The rows are grouped in 2 ways, from coarse to fine. Each group lies inside one group of the grouping before and may be the whole of it. The rows also spread widely along 2 directions, which tell nothing about the answers.
Some rows, each with its group in each grouping after it:
[ 28  -7  17   8 -35   5  -9  19  -3 -19  -3  36 -10 -10   0  -3]
k_971 k_261
[ 16   5  16  18 -17  -6 -21  -1  -7  -2   1  26 -15   8  16  12]
k_12 k_984
[ 16 -16  20  18 -20  13 -27  11  -8   3   6  35 -12   5  -1   2]
k_239 k_619
[ 22 -18  17  23 -23   7 -14  23  -7 -18  22  34  -8  -4  18 -16]
k_239 k_434
[ 24   6   4  21 -27 -10  -5  12  -8 -17  12  22  -8   1  19   0]
k_12 k_204
[ 26  -9   9  16 -35  11 -12  22   5 -22   6  30 -15 -17  12  -7]
k_971 k_399
[  8   8  41  34 -27  -6 -16  -4  10  -1   0  29 -21   0  22  -4]
k_12 k_647
[ 16 -20  11  26 -16   6 -25  28  -8 -12  16  29  -2   1  11  -8]
k_239 k_183
[ 20   3  20  21 -21   0 -13   3  -3 -11   9  24 -13   7  25  -1]
k_12 k_224
[ 21   3  16  16 -24   9 -17   4  -3  -6   6  22 -11  12  23   7]
k_12 k_224
[ 19   1  19  34 -26  -8  -7  10   3  -9   6  30  -7   1  23  -6]
k_12 k_647
[ 13  12  26  21 -26  -8 -12  -1  -1  -9   6  22 -20   0  23  -3]
k_12 k_204
[ 19   5  13  23 -18  -9 -15   2  -6  -7   8  29 -12   1  18   3]
k_12 k_984
[ 19   0   5  26 -28   5 -12  13  -2  -5   2  27  -5   8  14   9]
k_12 k_647
[ 19   3  11  19 -20  -1 -18   1 -11  -2   5  25 -12   9  14  15]
k_12 k_984
[ 17 -18   9  10 -23  22 -27  16 -11  -4  13  33 -10   5   6   7]
k_239 k_434
[ 13   4  28  33 -25  -4 -16   0   4  -4   1  29 -15   4  18   3]
k_12 k_647

New rows. What belongs after each?
[ 22 -24  13  23 -17   8 -20  19 -10  -8   8  37  -8   3   3  -5]
k_239 k_619
[ 15 -16   9  21 -16  12 -34  19 -12  -4  10  31  -5   6   5   4]
k_239 k_183
[ 15 -18  12  23 -20   5 -27  23  -7 -11  13  31  -5   1   7  -6]
k_239 k_183
[  4 -10  42  20 -24  11 -29   1  -2   0  10  40 -24  -2  13  -9]
k_239 k_434
[ 13   5  15  26 -28   8 -21   2   0   8  -4  24 -13  12  11  17]
k_12 k_647
[ 10  14  10  10 -29   9 -27  -8  -7   6  -3  20 -19  11   9  25]
k_12 k_204
[ 35 -13   1   1 -35  16 -12  25  -6 -18  -3  32  -5  -5  -2   7]
k_971 k_261
[ 18 -19  23  22 -19   9 -26  10  -8   1   7  36 -14   2   2  -3]
k_239 k_619
[ 19 -15  13  13 -24  21 -26  15 -10  -6  15  35  -8   2   9  -1]
k_239 k_434
[ 16 -14  27  23 -22   9 -22  12  -4 -11  14  37 -14  -3  15 -15]
k_239 k_434
[ 18   1  21  37 -27  -9  -6   9   3 -11   6  29 -10   0  23  -7]
k_12 k_647
[ 14  13  18  18 -26  -4 -16  -2  -4  -6   4  21 -16   4  19   5]
k_12 k_204
[ 15 -18  12  26 -16   8 -27  24 -10  -9  13  30  -3   3   8  -4]
k_239 k_183
[  5   9  37  31 -27   0 -22  -8   6   6  -3  28 -21   6  16   4]
k_12 k_647
[ 27  -8  14  20 -34   4  -8  24   7 -27   8  29 -16 -19  13 -14]
k_971 k_399
[ 20   2  23  24 -23  -5 -11   5   0 -12  11  23 -15   6  28  -4]
k_12 k_224
[ 32 -11  12   8 -35   6  -9  19  -5 -23  -1  34  -9 -11   3  -6]
k_971 k_261
[ 21   1  11  30 -26   2 -13  11  -1  -4   3  26  -8   7  17   8]
k_12 k_647
[ 18   4  22  27 -18 -15 -10   3  -7 -14   8  30 -12   1  22  -5]
k_12 k_984
[ 16   6  15  30 -28   3 -13   8   0  -1   2  27  -8   5  17   8]
k_12 k_647
[ 15   3  15  18 -19  -3 -19   0  -9  -3   2  24 -16   7  15  12]
k_12 k_984
[ 14 -17  20  19 -23  11 -20  18  -6  -9  17  37 -10  -2  15 -12]
k_239 k_434
[ 27  -8   0  10 -34  17 -16  23   2 -18   6  26 -14 -11   7   0]
k_971 k_399
[  9   7  33  31 -26   1 -18  -5   7   3  -3  29 -17   4  18   5]
k_12 k_647
[ 27  -6  20   6 -33  11 -13  12  -1 -18  -4  34 -13 -10   1   1]
k_971 k_261
[ 18  10  13  19 -31  -5 -10   2  -1 -11   6  23 -14   2  18   5]
k_12 k_204
[ 19 -18  20  19 -19   9 -23  14  -5  -1   6  38 -12   1  -1  -1]
k_239 k_619
[ 10   6  26  30 -28   2 -20  -3   5   1  -2  28 -15   5  16   9]
k_12 k_647
[ 13 -15  20  10 -20  23 -36   2  -9  15  -4  34 -17  14  -9  19]
k_239 k_619
[ 16   9  10  14 -31   2 -18   1  -6  -4   3  21 -15   6  14  14]
k_12 k_204
[ 17   6  18  22 -18  -8 -17   0  -7  -8   4  28 -16   3  20   6]
k_12 k_984
[ 23  -8  13  14 -32  14 -17  17   5 -16   4  27 -19 -14   8   0]
k_971 k_399
[ 16  10  22  23 -29 -10  -8   1  -3 -13   8  24 -18  -3  21  -2]
k_12 k_204
[ 16   5  32  26 -23  -4 -12   2   0 -14  10  26 -17   6  31  -7]
k_12 k_224
[ 19   2  23  38 -26 -10  -6  11   3 -12   8  29  -8  -1  21  -8]
k_12 k_647
[ 14  15  27  25 -26 -13  -9   0   0 -10   6  24 -19  -3  23  -6]
k_12 k_204
[ 12 -15  32  22 -23   8 -23  11  -4  -8  15  36 -17  -3  15 -12]
k_239 k_434
[ 27  -3   1  16 -24   7 -12  14  -7 -13  11  22  -3  12  23   9]
k_12 k_224
[ 19   4  16  23 -19 -10 -14   4  -8  -7   6  28 -12   3  19   5]
k_12 k_984
[ 38 -13   6  12 -34   0  -1  30  -4 -32   6  33  -5 -16   9 -14]
k_971 k_261
[ 10   6  23  25 -28   8 -21  -4   1   8  -5  28 -16  10  13  14]
k_12 k_647
[ 21 -21   9  13 -20  16 -29  14 -12   3   6  36 -11   9  -4   7]
k_239 k_619
